The same things were measured in two ways. Each way mixes the same 10 hidden numbers, adds some noise and spreads widely along 7 directions of its own, which tell nothing about the thing.
(in the rows, 128 means zero)
Some things both ways: the first way, then the second way.
[178 121 144 117 114 126 106 127 217 124 141  91 138 118 114 144 132]
[170 104 151 156 151 143 171 132 166 112 107 155 147 117 131 111 147 129
 155 114 119 140 102 140 151 126 110 168 147]

[108 140 129 111 134  77 108 148 186 208  71 109 100 120 106 200 112]
[116  89  95 110 165  77 132 150 163 139 130 136  99 126 167 121 141 116
 152 113 110 111 141 156 109 110 107 100 162]

[ 96 138 144 117 119  96 115  99 111 104 129 142 130 156  88 167 127]
[122 152 159 118 110 118  90 158 133 160 154 116 121 146 101 142 112 131
 130 126 126 100 155 132 124  99 130 108  95]

[210 110 118 169 105 122 153 170 192  90 103 191 107 157  60 156 204]
[113 136 111 103 113 108 143  91 151 128 145 114 114 134 131 100 127 110
 136 126  99 130 126 174 119 138 129 115 115]

[153 181  94 153 108 176  91 156 122 128 152 144 184 149 141 138 140]
[140 121 125 126 107 130 139 129 136 115 136 130 167 114 143 109 109 134
 125 104 104 123 123 131 141  94  79 139 114]

[114 177  84 126 118 161 123 100 135 164 123 103 127  97 107 137 106]
[158 107 113 146 179 111 146 121 136 143 130 117 131 161 117 127 137 140
 146 152 125 138  89 128 172 140 137 117 132]

[133 139  82 162  93 150  70 141  86 152 148 112 145 110 129 142 115]
[109 150  46 124 130  80 112 129 151 172 160 123 133 127 144 138 138 161
 148 130 129 159  94 138 127 159 104 133 164]

[177 162 137 160 109 172 126 152 158  91 116 153 151 141  99 173 128]
[109 133 142  83 119  81 151  97 145 117 189 155 127 110 139 127 107 123
 122 100 128 111 148 152 113  73 101 103 129]

[119 126 141 144 124 130 139  74 158 118  73 102 146 117 111 204 106]
[ 77 143 156 118 144 153 111 135  98 148 112 136 133 128 153 160 102 136
 137  85 152 144 139 127 108 109 134 108 113]

[ 95 111 124 120  72 141 161  93  93 184  87 114 212  96 180 174 126]
[127 135 165 132 153 148 125 140  89 138 111 122 142 138 121 132 112  94
 122 126  94 119 123 115 143 109  95 120 119]

[122 109 154  79  97  81 145 159 138 173  76 120 124 113 121 101 118]
[146 123 135 136 184 119 157 112 142 132 137 147 144 149 125 121 131 111
 138 134 125 126  88 135 175 147 108 117 153]

[168 136 106 149 114 157 138 139 176 170 101 108 125 104 114 179 153]
[130 108  93  93 119  89 176  61 134  91 145 100 133 148 131  65 105 105
 107 153 103 118  95 174 182  95 105  86 114]

[158 126 117 127 116 115 102 153  97 149 140 117 162 127 110 120 161]
[142 146 107 153 133 130 122 130 128 134 119  85 139 142  96 109 136 142
 145 144  90 148 102 110 161 133 139 135 115]

[153 181  63 178 106 193 126 119 125 114  66 135  89 124  81 178 131]
[106 130 103 126 160 150 130  75  97 172 120  93 143 173 154 130  73 104
 114  96  97 129  83 128 129 154 103 104  85]

[ 67  93 141 118 121  66  90  99 116 124 145  73 126 108 136 117 106]
[121 114 121 165 199 186 150 120 100 149  64 144 158 159 162 129 120  88
 144 130 121 144  67 154 182 189 109 127 120]

[ 82 134 131 130  94 123 153 101 106 138  72 184 172 153 122 179 101]
[126 144  67 147 164 119 108 151 143 167 146 143 163 133 158 147 137 147
 170 112 106 159  92 128 122 186 111 134 174]

[127 147 120 135 159 139 161 127  80 141 121 128 118 115 128 128 145]
[168  95 178 168 145 169 193  95  74 128 127 128 152 138 127 135  94  84
  94 138  89  96  91  96 194 109  89 143  78]

[103 137 104 106 142  87 144 153 118 234  65 108 112  91 142 101  99]
[ 91 120 171  95  86 117 129 143  86 128 155 144 177 104 126 152 112 124
  71 161 170 134 117 115 197 106  97 112 136]

[112 125 121 113 121 106 107 133 110 164 135  92 144 114 167 116 131]
[158 132 122 144 177 143 152 129 108 123 125 143 138 124 103 135 187 146
 175 149 103 175 117 120 152 182 124 159 152]

[156 128 147 150 129 162 139 147 141 137 176  91 145  57  86 138 106]
[119 141 165 139 200 157  89 139 127 155 102 104 160 165 113 151  95 145
 142  79 117 138 121  83 125 106 127 115  88]

[ 90 198 112 104  58 138 153  76 183  84  28 165  82 179  58 243 124]
[154 121 142 161 164 130 130 140 153 168 123 144 140 130 139 134 118  83
 134 120  71 110 103 147 127 147  84 159 116]

[173 133 152 155 131 143 113 152 232 127  95 104  99 126 120 161 118]
[107 163 137 123 160 161 128 141 122 117 128 167 178 134 144 133 139 130
 168  94 152 147 116 137 146 163 119 106 169]

[127  88 158 133 116 129 182  90 215 142  91 118 114  86  94 192 135]
[142 114 148 187 189 151 135 154 180 152  82 123 135 144 123 125 149 103
 163 115  99 130  93 122 164 177 153 149 128]

[126 135 100 146 135 121 110 185  85 150 158 153 137 142 158  57 161]
[109 137 167 163 104 120 118 213 148 153 141 174 146  72 127 166 168 133
 132 128 162 115 133  96 178 131 107 164 171]

[106 120 118 178 124 170 171 102  67 103 117 174 191 136 158 135 185]
[ 94 138 149 146 100 109 110 143 212 138 118  70 114 116  97  97 135 118
 124 112  90 109 137 120 152 116 172 135  75]

[130  92 113 152 150 118 142 161 106 211 122 147 139  89 148 118 143]
[103 135  90 122 137 112 122 144 113 164 156 154 135 136 166 158 122 152
 143 107 170 123 117 128 143 138  92 110 159]

[151 126 136 126  68 120 135 169 142 150 118 167 138 129  82 133 114]
[135 151 122 166 167 148  89 181 138 185 128 128 139 125 118 176 162 174
 179  84 108 149 139  71 104 174 106 179 130]

[145 103 151 134 141 165 188 132 177 192 115 170 193  89 158 144 126]
[135 133 185  94  57 150 131 128 123 106 176 148 214 123 128 119  73 133
  87 109 155  99 126 138 165  77  68 114  88]

[137 203  80 146 101 164 125 146 156 171  88 131 116 133 113 160 100]
[142 101 117 117 179 161 148  98  79 112 112  95 155 162 128 115 129 117
 135 128  70 142 119 109 152 150 108 111  97]

[ 89 143 101 160 159 142  81 143  99 159 162  71 103  92 187 118 117]
[104 110 173 136 112 115 155 142 147 126 134 157 139  66 126 145 158 108
 102 132 119 132 134 118 175 123  94 178 109]

Other things, the second way, with their names:
J_88: [121 130 161 130 151 127  92 177 120 167 120 120 122 159 131 146  98 122
 133 111 146  95 132 115 129  91 125  86 143]
J_20: [131 105 130 103 147 137 133 127 117 134 142 141 163 147 153 139 111 127
 135 121 127 144 114 150 124 139 115 104 131]
J_56: [131 130 169 149 136 173 144 143  77 133 120 166 192 109 156 144  93  83
 105 114 100 116 101 112 162 116  47 151 129]
J_533: [103 144 105  83 160 143 109 119  50 116 122 110 165 165 124 122 119 133
 128 145 123 152 123 125 159 126  90  79 127]
J_812: [158 122  99 165 156 150 153 158 125 108 118 155 185 127 142 111 156 121
 159 146 107 137  90 127 197 166  90 144 165]
J_85: [ 82 139 114  80  87  78 127 123 141 111 162 130 150 121 119 107 124 154
 101 153 195 130 117 155 202  88 110  84 139]
J_677: [132 124 153 104 156 133 167  58 110 116 166 124 150 148 116 132 111 110
 127 128  93 143 118 141 137 144 142 104  89]
J_158: [117 185 121 111 178 130 117 119  93 147 141 175 165 174 152 136  69 132
 149  98 187 123  85 156 139  94  77  67 179]
J_150: [109 146 173  90  94  78 137 106 124 137 190 151 137 139 122 131  70  86
  85 175 164  96 112 189 166  73 132  63 119]
J_618: [153  97 123 127 162 122 170 109 158 112 134 146 157 143 156 103 109 110
 142 108 111 116  94 158 147 118  96 115 143]
J_309: [ 88 171 131  60 117 134  97  96  95 121 137 103 169 162 120 111  73 156
 120  95 156 156 125 141 115  87 108  66 114]
J_342: [ 89 150 145 114 114 107 128 138 137 128 151 135 124  89 120 125 156  89
 123 133  85 119 152 137 139 135 113 134 125]
J_293: [ 82 135 179 113 121 105 115 143 142 160 136 133 106 112 103 159 140 133
 113 142 173 136 139 136 155 121 151 128 110]
J_363: [140 114 162 125 140 100 145 135 151 136 145 143 103 142 123 126 122 119
 138 129 152  90 133 153 147  89 134 100 130]
J_211: [118 114 171 109 217 134 157 107  74 118 142 150 135 145 118 162 141 107
 134 143 125 138 132 109 164 137 136  85 136]
J_223: [116 126 134 117 136  73 156 126 183 126 185 168 122  95 125 144 168 139
 151 130 148 140 134 145 145 144 148 133 166]
J_123: [124 142 150 153 122  80 130 163 160 154 137 147 122 103 121 135 115 124
 116 135 154 111 100 117 171  72 108 139 171]
J_465: [132 180  72 126 156 138  99  96 145 137 133  87 179 163  88 104 138 167
 160 129  90 181  93 136 147 179 126 137  86]
J_376: [130 122 142 135 185 150 160 115 101 102 109 134 154 162 150 102  96  84
 139 115 106 102 100 134 176 100 115  73 139]
J_682: [136 147 216 111 101 172 118 134  44 154 154 150 161 131 107 176  91 115
  95 140 147 120 138 117 138 111  92 130  86]
J_820: [116 102 176 134  96 128 143 152 163 135 147 156 151  85 134 154 142 139
 117 115 155 127 137 127 156 125 123 163 104]
J_600: [133 122  99 138 149 104 152 138 120 155 156 164 134 120 162 142 135 103
 141 144 119 128  93 143 151 165 100 123 194]
J_919: [ 81 144  95 101 121  55 132 108 132 158 193 150 132 105 135 148 128 117
 101 160 140 132 110 150 169 133  96 114 140]
J_590: [109 166 202 136 147 163 122 164  77 146 155 198 164 102 135 201 120 137
 149  97 169 142 140 101 121 117 121 135 157]
J_779: [ 88 175 130 132 192 130  97 136 141 169 123 133 131 120 114 159 160 127
 162  97  98 172 130 113 106 186 122 148 141]
J_14: [155  88 106 147 179 115 177 105 137 130 112 131  91 125 125 125 179 127
 159 145  96 146 120 140 150 155 122 164 116]
J_443: [ 76 133 106 128 106  96 154 132 121 124 126 162 134 102 157 119 128 105
 110 170 175 132  89 168 209 115 113 110 162]
J_462: [111 140 150 156 157 189 144 153 102 107  84 141 152 100 111 149 202 156
 179 125 128 206 127  98 155 197 167 168 157]
J_904: [ 90 132 124  96 139 118 132 103 143  93 129 108 157 127 108 104 147 143
 127 133 126 151 135 137 180 121 132 106  88]
J_22: [ 97 157 126  84 152 113 116 106 120 116 139 113 128 160 118 107 115 117
 146 123 118 133 134 161 126 113 146  61 130]
J_963: [ 90 165 189  76  20 105 114 162 106 113 207 159 175  96 121 133  90 111
  80 143 168  81 154 143 166  64  90  85 139]
J_808: [112 180 136 115 132 136  72 145 131 163 128 125 166 131 100 149 121 165
 143 110 126 171 132 135 104 128 104 150  91]
J_328: [111 132 139 142 119 115 125 131 187 148 113 105 127 107 109 108 147 102
 123 135  85 144 108 147 150 161 138 160 109]
J_488: [ 97 102 132 164 153  74 136 173 155 181 128 138  55  90 134 177 176 131
 143 147 144 128 136 106 149 128 164 151 153]
J_260: [160  83  60 113 140 102 162  74 179 105 121  87 145 158 142  56 112 133
 127 121  76 125  93 170 153 105  78 125  82]
J_950: [106 169 100 111 177  86  95 150 150 136 152 110 126 129  93 134 175 168
 174 117 110 163 146  96 124 144 142 109 174]
J_457: [130 166 127 116 151 118 117 123 158 134 153 136 175 125 100 122 150 132
 144 131 104 162 110 142 144 173 110 143 136]
J_74: [125 137 133 112 186 114 148 119  75 141 175 145 110 140 109 161 173  91
 150 167  91 128 146 127 143 192 133  96 159]
J_744: [ 91 138 122 109 169 130 132 133  95 122 143 169 162 127 147 156 145 138
 149 130 157 154 129 140 159 148 119  98 143]
J_508: [129 129 110 135 122 118 116 117 145 162 139  89 136 136 107 134 131 157
 129 135 107 155 110 115 140 144 140 150  85]
J_551: [130 138 154 143 135 181 104 170 115 127  91 127 188 146 130 128 108 152
 148  96 142 143 109 107 150 116 114 123 127]
J_579: [138 139 115 135 190 128 173  99  67 118 152 189 190 133 143 152 117 121
 131 165 146 158  70 135 203 138  82 115 162]
J_637: [163 117 128 168 168 131 167 112 187 115 128 129 156 104 103 116 184 116
 160 138  47 168 103 127 153 194 145 188 117]
J_434: [149 140 117 156 125 154 150 110 134 127 115 139 171 142 115 109 130 135
 139 164 142 158  72 168 196 167 121 149 102]
J_814: [132 159  91 113 150 109 147 119 111 124 176 151 139 127 112 135 186 130
 174 170 112 171 120 153 146 209 141 119 188]
J_676: [ 77 141 164 120 137 181 120 116  61 152 131 148 208 135 171 174  61 115
  95  92 154 146  92 104 153 136  95 103 111]
J_777: [130 164 163 151 221 155 135 123  97 155 144 156 144 133  99 172 162 105
 161 117  89 143 128  94 143 194 118 142 137]
J_136: [159  91 169 172 191 197 180 109  55 127  76 135 140 150 141 138 116  85
 129 132  92 126  95 111 175 136 103 144  91]
J_477: [111 142 131  90 226 138 102 143  55 153 118 133 105 159 134 164 146 132
 175  95 107 152 165 107  69 139 107  87 177]
J_496: [132 121 123 153 153 169 176 100  78 120 105 133 144 140 122 127 155 121
 134 159 130 153  90 128 208 182 116 143 112]
J_725: [129 142  88 174 173 113 151 147 109 171 135 169  89 113 149 170 169 142
 180 127 140 146 110 116 135 167 121 157 189]
J_521: [110 123 178 155 140 117 119 191 100 169 148 161 120 118 139 180 124  94
 116 151 151  78 137 110 176 112 123 109 146]
J_771: [114 110 179 161 143  94 134 186 183 171 120 171  96 105 155 151 119  86
 129 121 159  84 114 149 145 100 134 124 173]
J_572: [159 104 139 131 186 122 165 123 152 123 128 173 140 128 150 129 135 126
 163 101 129 132 112 147 127 124  96 134 170]
J_169: [ 85 146 125  96 156 133 103 110 108 143 125 115 142 148 126 133 121 119
 131 129 109 152 137 157 128 144 123 102  77]
J_648: [ 95 127 152  75 102 100 109 149 170 127 164 120 114 127 119 126 149 145
 141 102 148 111 175 144 111 122 148  91 135]

Some of these things the first way, each followed by its name:
[ 97 113  90 146 147 140 154 120  84 195  75 148 138 112 181 160 153]	J_600
[118 130 151 191 142 151 133 119 176 103 183 116 112  95 108 170  92]	J_744
[182 144 113 146  85 145  97 179 190 165 178 125 153 102  89 148 131]	J_260
[144 158 123 171  67 159  95 145 163  94 102 131 133 154 111 212 119]	J_342
[ 80 114 138 156 132 122 110 112  90 160 108 100 108 109 157 180  84]	J_74
[146 160 111 106 117 137 150 148 122 106  98 132 108 145 114 108 202]	J_158
[128 139 118 127  93 102 174 145 146 111  46 206 113 190 109 146 160]	J_814
[102 169  99 142 140 142 108 102 153 129 119 133 135 132 110 151  83]	J_20
[ 56 179  77 163  98 144 135  65  86  95 100 121 131 163 159 157 144]	J_443
[132  70 150 144 179 113 135  94 188 146 123  84  82  71 105 194 157]	J_771
[118 102 128 169  54 179 164 103 129 125 100 118 152  77 147 203 118]	J_779
[149 116 146 159  84 126 155 141 159  76 175 149 103 125  60 153 152]	J_465
[179 119 112 161  64 138 126 133 128 100 131 152 144 141  85 152 155]	J_725
[125 131 103 113 121 130 165 108 116 158  86 157 144 116 116 136 148]	J_682
[103 148  87 127 103 110 136 145  76 192  93 106 122 115 165 149 136]	J_477
[ 85  93 205  87 132  32 126 126 170 173 113 101 116 135 123 171  90]	J_812
[139 196 102 131  91 187 182 165 143 109  38 172  75 155  96 148 149]	J_777
[134 140  78 158  99 148 175 123 140  89  84 181  99 148 101 144 207]	J_328
[199  86 151 165  78 121 122 150 192 110 141 122 203 125 126  99 122]	J_462
[133 159 120 142 118 187 179 145 130 147 133 145 160  85 122 127 135]	J_579
[141 125 126 143 120 158 140 139 149 169 109 114 147  93 148 193 128]	J_56
[170 140 117 149 171 159 114 141 216 146 148  79  74  79 127 164 145]	J_572
[ 78 193  76 104  60 140  77  98  95 126  82  96 172 138 128  89  81]	J_293
[132 103 177 125 101 111 118 126 148 153  96 141 207 142 143 178  83]	J_963
[129 125 139 132 107 127 142 162 117 194  99 107 134 102 149 154 121]	J_950
[166 133 131 180 148 158 176 134 179 119  92 144  92  94  66 164 102]	J_676
[ 96 122 160 138 167 119  94 131  59 138 153  72 181 118 194 124 127]	J_376
[170 156 126  89  90 114 107 157 175 139  91 143 166 152  70 103 138]	J_363
